The groups are shells around one centre, one inside the other: the same stretched ball of 5 dimensions in 7 sizes.
(in the rows, 128 means zero)
Known rows, each followed by its group:
[154 153 138 116  94 122 149 114 125  95 161] | (2)
[158 143 135 147  92 112 170 131 138  98 173] | (2)
[164 115 136 165 129 117 137 148 129 138 126] | (5)
[130  79 120 138 111 114 160 111 177 155 158] | (0)
[155  95 128 148  98  84 167 133 161 139 169] | (6)
[130  85 123 163 142 151 142 123 161 161 123] | (5)
[169 158 140 133  85 109 167 129 124  82 177] | (0)
[148 107 134 141 163 168  96 124 116 157  79] | (2)
[130 175 134 134 100 155 159 112 132  85 160] | (2)
[123 183 137 124 124 179 123 107 113  96 121] | (2)
[162  78 131 163 155 144 122 138 135 165 102] | (3)
[149 174 138 117  81 118 162 115 126  78 177] | (1)
[137 186 135 122  62 105 183 115 140  67 201] | (4)
[177  79 136 175 154 117 117 158 126 171  97] | (0)
[142 208 142 112  90 158 151 106 107  56 163] | (4)
[179 128 140 146 109  99 144 145 119 117 145] | (5)
[103 156 129 117 142 203 112  90 128 122 104] | (4)
[147  88 129 154 157 171 122 122 138 157 101] | (0)
[113  99 123 125 145 168 117  98 152 160 108] | (5)
[188  60 135 165 151 115 123 151 130 171 106] | (4)
[151 191 143 113  94 142 145 113 106  70 156] | (6)
[132 170 133 134  87 138 174 113 142  81 179] | (6)
[123 123 125 149 119 150 155 114 157 128 146] | (6)
[173  55 131 156 149 114 122 141 141 180 107] | (1)
[161 127 135 141 109 126 154 127 133 112 153] | (1)
[143 133 134 121 129 159 124 109 123 122 122] | (3)
[174 104 136 153 120 110 144 141 131 134 139] | (3)
[177   4 124 183 167  99 122 156 162 221  96] | (4)
[144  87 128 132 136 137 127 114 146 157 121] | (3)
[154 151 140 128 126 152 122 121 108 110 120] | (3)
[130 172 134 105  84 127 154 101 134  87 170] | (1)
[155  95 135 131 161 154  92 122 116 164  80] | (4)
[160 113 133 166 123 135 157 138 140 125 144] | (0)
[156 110 133 149 126 140 145 127 137 130 136] | (1)
[118 110 124 119 120 145 138  97 157 142 138] | (6)
[156  83 132 134 149 137 109 123 131 166 100] | (2)
[156  76 126 174 121  99 161 145 164 159 148] | (5)
[187  73 135 180 132  88 143 164 139 162 129] | (0)
[158  94 129 158 112 107 163 135 155 138 157] | (3)
[138 154 134 132  97 117 152 122 136 107 158] | (1)
[164  31 125 183 167 127 124 148 156 202  95] | (6)
[119 194 137 113 106 157 131 105 116  89 138] | (5)

New rows. What belongs after each?
[181   8 125 177 162 104 128 151 159 210 103] | (0)
[129 110 126 118 116 134 138 103 151 139 141] | (2)
[143 121 135 131 159 179  96 115 112 145  83] | (6)
[163  92 128 157  95  86 180 137 164 132 179] | (4)
[143 137 130 134  78  96 179 120 156 103 189] | (6)
[143  39 120 156 152 138 133 120 169 191 114] | (0)
[159  53 124 169 133 116 156 136 167 169 139] | (4)
[169  55 129 155 148 120 125 136 145 178 110] | (1)
[167 113 135 167 118 115 156 146 138 128 146] | (6)
[151  60 128 158 175 153  98 132 137 193  74] | (2)
[120 211 135 102  53 123 185  95 139  48 210] | (0)
[173  48 129 173 157 127 128 145 146 182 105] | (6)
[167 134 141 155 139 143 121 142 108 126 108] | (4)
[188  75 135 155 126  98 143 146 135 150 136] | (0)
[161 111 138 145 163 171  99 128 108 147  82] | (0)
[156  63 131 158 184 166  89 133 126 191  62] | (4)
[170 128 137 139  94  89 157 137 133 114 164] | (6)
[123 213 139 120  90 150 149 111 116  67 159] | (0)
[115 142 126 101  96 141 151  88 153 110 164] | (0)
[183  57 131 180 140 105 145 155 147 169 126] | (5)
[171 121 137 138 100  98 155 134 133 116 160] | (2)
[105 125 124 123 139 183 122  92 147 140 114] | (5)
[119 223 139  98  76 156 158  92 118  49 177] | (2)
[163 133 139 124 124 137 123 121 113 119 124] | (6)
[105 158 129 126 127 181 129  98 136 116 123] | (6)
[139  60 124 155 164 153 113 123 152 188  92] | (1)
[170  35 127 182 161 123 129 149 154 194 102] | (6)
[127 120 125 116  97 125 159  99 160 122 167] | (4)
[142  91 127 166 139 144 143 131 153 154 125] | (2)
[126  96 125 161 153 168 127 122 150 160 106] | (4)
[128 192 136 120  84 137 160 109 128  74 171] | (3)
[160  14 121 182 158 101 131 149 173 216 107] | (0)
[124 173 136 108 125 176 115  99 112 103 118] | (3)
[126 123 130 141 158 188 108 112 127 145  90] | (6)
[128 104 126 144 134 131 126 123 149 160 118] | (0)
[138 136 129 153  98 125 174 125 154 109 171] | (5)
[122 119 125 140 121 155 149 107 156 131 142] | (1)
[165 135 140 132 122 126 125 131 113 121 125] | (1)
[157  43 124 175 152 120 135 142 162 190 113] | (1)
[158  45 124 169 132  86 145 145 169 189 132] | (0)
[115 232 140  96  91 182 142  89 105  48 156] | (5)
[118 163 132 132 123 171 133 108 130 110 128] | (1)
[124 106 126 112 134 147 114 100 143 154 114] | (0)
[117 184 134 110  95 147 145 100 130  88 156] | (3)
[127 127 129 134 135 173 130 107 137 129 121] | (3)
[158 140 139 144 131 144 125 132 113 120 118] | (3)
[161 136 135 133  80  89 174 127 143 100 186] | (5)
[117 165 129 113  81 130 167  98 151  91 181] | (2)
[143 118 134 138 149 152 105 124 120 149  95] | (1)
[156  95 131 125 118 105 132 121 140 149 135] | (4)
[153  31 122 159 157 123 123 131 163 201 104] | (6)
[131 124 129 145 118 132 144 122 148 134 140] | (3)
[155  74 131 155 171 148  95 135 127 184  74] | (6)
[129 138 127 140  80 105 184 118 166 106 191] | (0)
[130 194 139 108  97 148 137 105 114  80 149] | (3)
[113 100 124 145 162 183 110 109 146 167  89] | (0)
[137 161 135 130 115 170 144 108 125  94 142] | (5)
[155  59 127 137 142 110 118 126 149 183 111] | (0)
[167  37 128 152 166 133 108 132 143 196  89] | (0)
[108 187 130 108  76 149 173  89 148  72 187] | (5)
[142 133 132 125 112 144 146 109 137 113 148] | (3)
[113 133 127 127 129 159 126 104 143 137 121] | (2)
[125 175 134 104  96 155 147  94 129  85 158] | (3)
